The groups are shells around one centre, one inside the other: the same stretched ball of 5 dimensions in 8 sizes.
(in the rows, 128 means zero)
Some rows, each with its group after it:
[162 130 118 191 146 142 148 142 163  98 132 137 164   7 161 186 101  63
 155 105 120]
j_577
[124 141 109 161 145 150 124 136 153 114 131 128 161  50 145 165 108  87
 126 111 129]
j_241
[ 75 184  95 148 138 149 117 135 127 143  94 148 181  99 121 167  81  65
 109  93 158]
j_65
[ 89 163 120 116 129 141 101 137 126 137  99 131 154 149 114 136 115 110
 109 118 152]
j_858
[ 99 173 110 167 150 137 139 123 152 127 127 140 169  59 127 181 104  70
 126 109 137]
j_552
[153 124 184 116 139 107 135  95 149 117 185 120  91 134 117 101 178 184
 143 190  99]
j_834
[210  72 170 120 115 134 105 160 141  86 123 112 110 123 160 104 152 157
 162 149 114]
j_577
[221  73 187 125 119 121 123 144 144  87 145 118  96 118 156  99 161 167
 173 167 102]
j_65
[227  65 182 131 120 126 124 142 143  86 151 122  96 100 165  96 152 166
 173 166  97]
j_856
[215  78 151 149 118 142 120 166 138  88 112 131 130  77 174 125 116 116
 170 126 118]
j_65
[144 118 112 153 138 157 111 148 150 105 126 122 154  55 157 150 112 100
 129 112 126]
j_858
[150 129 157 110 112 129 112 141 104 132  99 151 127 169 130  98 110 135
 142 139 139]
j_577
[195  89 150 140 121 137 112 165 149  85 112 115 131  92 161 135 137 122
 160 128 122]
j_577
[105 171 145 139 143 117 141 105 140 136 142 142 138 116 109 144 129 115
 130 144 129]
j_241
[152 130 183  98 118 111 121 118 113 132 132 142 102 188 115  84 144 170
 145 171 124]
j_858
[104 156 162 109 144 110 121 103 160 122 162 105 114 153  96 131 185 164
 120 171 121]
j_856
[140 140 164 112 120 119 122 126 115 133 117 146 122 167 119 105 126 140
 142 150 134]
j_28
[121 153 101 178 148 150 137 133 148 120 126 145 172  29 147 177  86  63
 131 100 131]
j_552
[139 147  97 197 146 150 143 149 157 106 111 144 184   4 159 200  81  37
 146  84 135]
j_856
[101 149 103 138 138 155 103 143 143 122 111 123 164  91 134 154 109  95
 110 107 143]
j_241
[138 120 133 110 116 149  92 153 116 124  97 132 138 148 140 106 110 130
 124 125 142]
j_241
[169  92 161  97 114 141  94 141 115 117 126 127 106 160 144  73 134 174
 134 157 121]
j_834
[ 62 190 120 121 141 133 118 108 127 154 124 142 152 143  98 138 114 112
 100 130 147]
j_858
[160 137 159 156 139 113 150 123 155 107 143 134 131  84 132 154 140 111
 161 144 117]
j_65
[139 136 209  85 134  89 129  87 146 124 184 112  73 201  90  83 209 217
 139 213 103]
j_856
[ 85 176 158 109 143 109 127  94 142 141 155 125 121 165  88 126 162 153
 115 166 129]
j_552
[205  99 193 140 133 103 147 121 160  90 168 120  96 101 140 122 175 159
 177 177  96]
j_856
[105 147 157  83 121 126  97 121 117 140 123 126 116 203 103  90 147 169
 112 159 139]
j_241
[135 143 135 132 120 139 122 137 103 140  98 164 146 130 136 116  81 103
 137 120 142]
j_834
[205  90 148 166 132 139 137 144 150  91 142 134 130  41 172 137 119 112
 168 134 105]
j_834
[175 110 138 164 139 139 136 136 152 100 144 132 138  46 159 146 119 107
 154 131 111]
j_28
[ 78 174 121 124 140 135 111 124 143 135 120 123 153 132 106 151 131 112
 107 125 145]
j_552
[150 103 162  96 127 135  97 124 138 114 155 108 101 152 131  85 165 188
 123 171 112]
j_577
[161 108 192  82 118 112 104 123 130 115 146 113  86 199 116  75 181 202
 139 186 116]
j_28
[105 161 129 146 149 129 132 112 157 124 150 125 144  86 118 157 136 112
 122 137 125]
j_28
[122 155 152 128 135 122 136 105 121 142 142 153 127 131 117 114 117 132
 133 152 125]
j_28
[139 148 114 182 143 141 145 137 147 116 120 149 169  33 149 178  88  60
 146 102 131]
j_858
[170 115 182 126 137 110 137 105 150 110 178 122  95 118 128 107 170 173
 152 182  98]
j_552
[198  76 191  96 117 121 104 136 141  94 151 105  84 160 141  78 181 199
 153 182 104]
j_834
[ 94 174 115 150 144 134 128 128 149 127 117 132 165  92 118 173 116  83
 122 113 143]
j_65

New rows, each followed by its group:
[204  86 151 140 112 143 116 165 122 100 101 142 131 100 169 114 104 116
 164 124 125]
j_834
[154 114 211  73 127  97 114  96 142 117 183 104  65 209 100  66 213 234
 137 217 100]
j_856
[114 151 152 120 140 117 119 119 159 115 144 108 127 137 108 142 169 142
 127 153 128]
j_577
[110 155 125 141 140 133 119 136 155 116 120 118 154 101 122 165 134 100
 125 120 139]
j_834
[ 81 161 128  99 131 141  96 121 119 147 120 130 138 168 107 110 124 141
  98 138 144]
j_241
[116 156 172 106 134 109 132  93 123 145 158 143 106 170 100  96 147 167
 129 177 119]
j_858
[109 143 118 137 146 146 111 125 156 118 145 114 146  83 131 148 134 119
 113 130 126]
j_834
[100 149 144  90 123 136  96 121 110 147 120 136 125 186 110  90 126 157
 107 149 140]
j_241
[170 100 100 166 127 170 105 178 141  95  91 130 171  37 180 159  82  70
 141  84 136]
j_577
[174 101 175  93 106 129 101 144 104 123 110 139 105 187 137  70 129 170
 145 158 128]
j_856
[170 110 193 101 125 110 126 107 127 121 164 131  85 166 123  75 164 193
 149 190 104]
j_858
[186 112 175 146 134 113 146 121 152 101 158 130 111  91 140 128 151 140
 167 162 104]
j_28
[121 140  98 149 129 158 103 165 139 114  82 130 177  82 148 166  91  69
 123  86 152]
j_577
[186  95 161 114 108 138 106 156 111 112 102 140 119 148 152  91 115 142
 153 139 129]
j_834
[200  94 125 180 129 153 133 162 140  94 113 146 154  22 183 152  84  76
 166 104 119]
j_577
[154 120 152 129 131 127 115 140 154 102 131 111 127 116 133 136 154 135
 142 143 124]
j_241
[167 104 154 124 127 139 116 128 126 118 144 135 115 113 147  96 125 152
 139 153 113]
j_65
[169 128 175 146 139 106 149 114 158 104 161 126 114  98 128 139 161 138
 163 163 107]
j_65
[141 130 209  76 129  92 119  93 140 124 176 109  71 215  91  75 209 222
 136 212 107]
j_577
[163 116 160 121 121 125 114 145 137 107 116 122 124 139 134 122 143 137
 148 143 129]
j_28
[148 114 151 119 134 136 112 120 142 115 158 119 114 113 136 105 147 161
 129 159 111]
j_65
[174 117 201 112 130  99 140 101 141 115 174 127  83 153 118  92 178 188
 158 195  99]
j_552
[143 141 156 125 122 125 130 123 106 139 118 162 127 145 128 104 102 127
 144 143 132]
j_834
[178 121 169 139 123 116 138 135 131 112 122 144 123 122 138 124 127 125
 165 145 123]
j_65
[143 136 202  91 129  94 129  95 136 127 168 123  82 196  97  85 188 201
 142 200 110]
j_552
[160 105 177  78 107 127  93 136 106 126 118 129  97 208 126  61 145 189
 135 168 128]
j_577
[191  83 118 154 121 165 102 178 140  89  98 125 153  55 182 140  98  94
 149 100 129]
j_856
[159 137 122 179 133 139 144 149 136 112 102 156 167  49 156 171  80  57
 159  98 135]
j_577
[ 90 180 146 125 140 117 134 101 128 148 139 146 135 145  99 131 127 125
 121 148 134]
j_28
[176 112 135 161 129 138 126 160 152  92 107 126 151  66 158 162 118  88
 158 112 129]
j_834
[217  80 160 153 123 132 127 160 153  79 125 121 125  71 169 137 137 120
 175 135 112]
j_577
[154 136 139 156 130 134 140 133 124 125 117 159 146  85 145 138  91  93
 152 123 128]
j_28
[127 128 133 111 123 150 100 133 111 136 119 142 132 140 136  96 105 139
 118 136 133]
j_552
[ 56 182 101 120 141 149 100 123 133 147 115 128 163 130 107 146 111 106
  89 115 152]
j_834
[131 155 186 116 136  94 144  96 141 129 159 133 104 162  98 117 169 161
 145 180 116]
j_577
[165 123 114 183 139 151 140 144 141 109 122 152 163  19 168 162  79  67
 152 103 123]
j_834
[110 143 160  77 115 128  94 124 102 147 114 137 114 219 105  74 134 172
 114 158 141]
j_834
[138 147 125 175 148 135 149 121 150 118 143 146 154  39 143 166 104  82
 144 121 120]
j_65
[197  98 173 130 116 126 129 139 118 112 125 148 112 125 151  97 119 141
 166 151 116]
j_65
[ 92 159 143 107 140 130 114 101 131 143 154 130 123 150 105 108 141 156
 107 160 126]
j_858
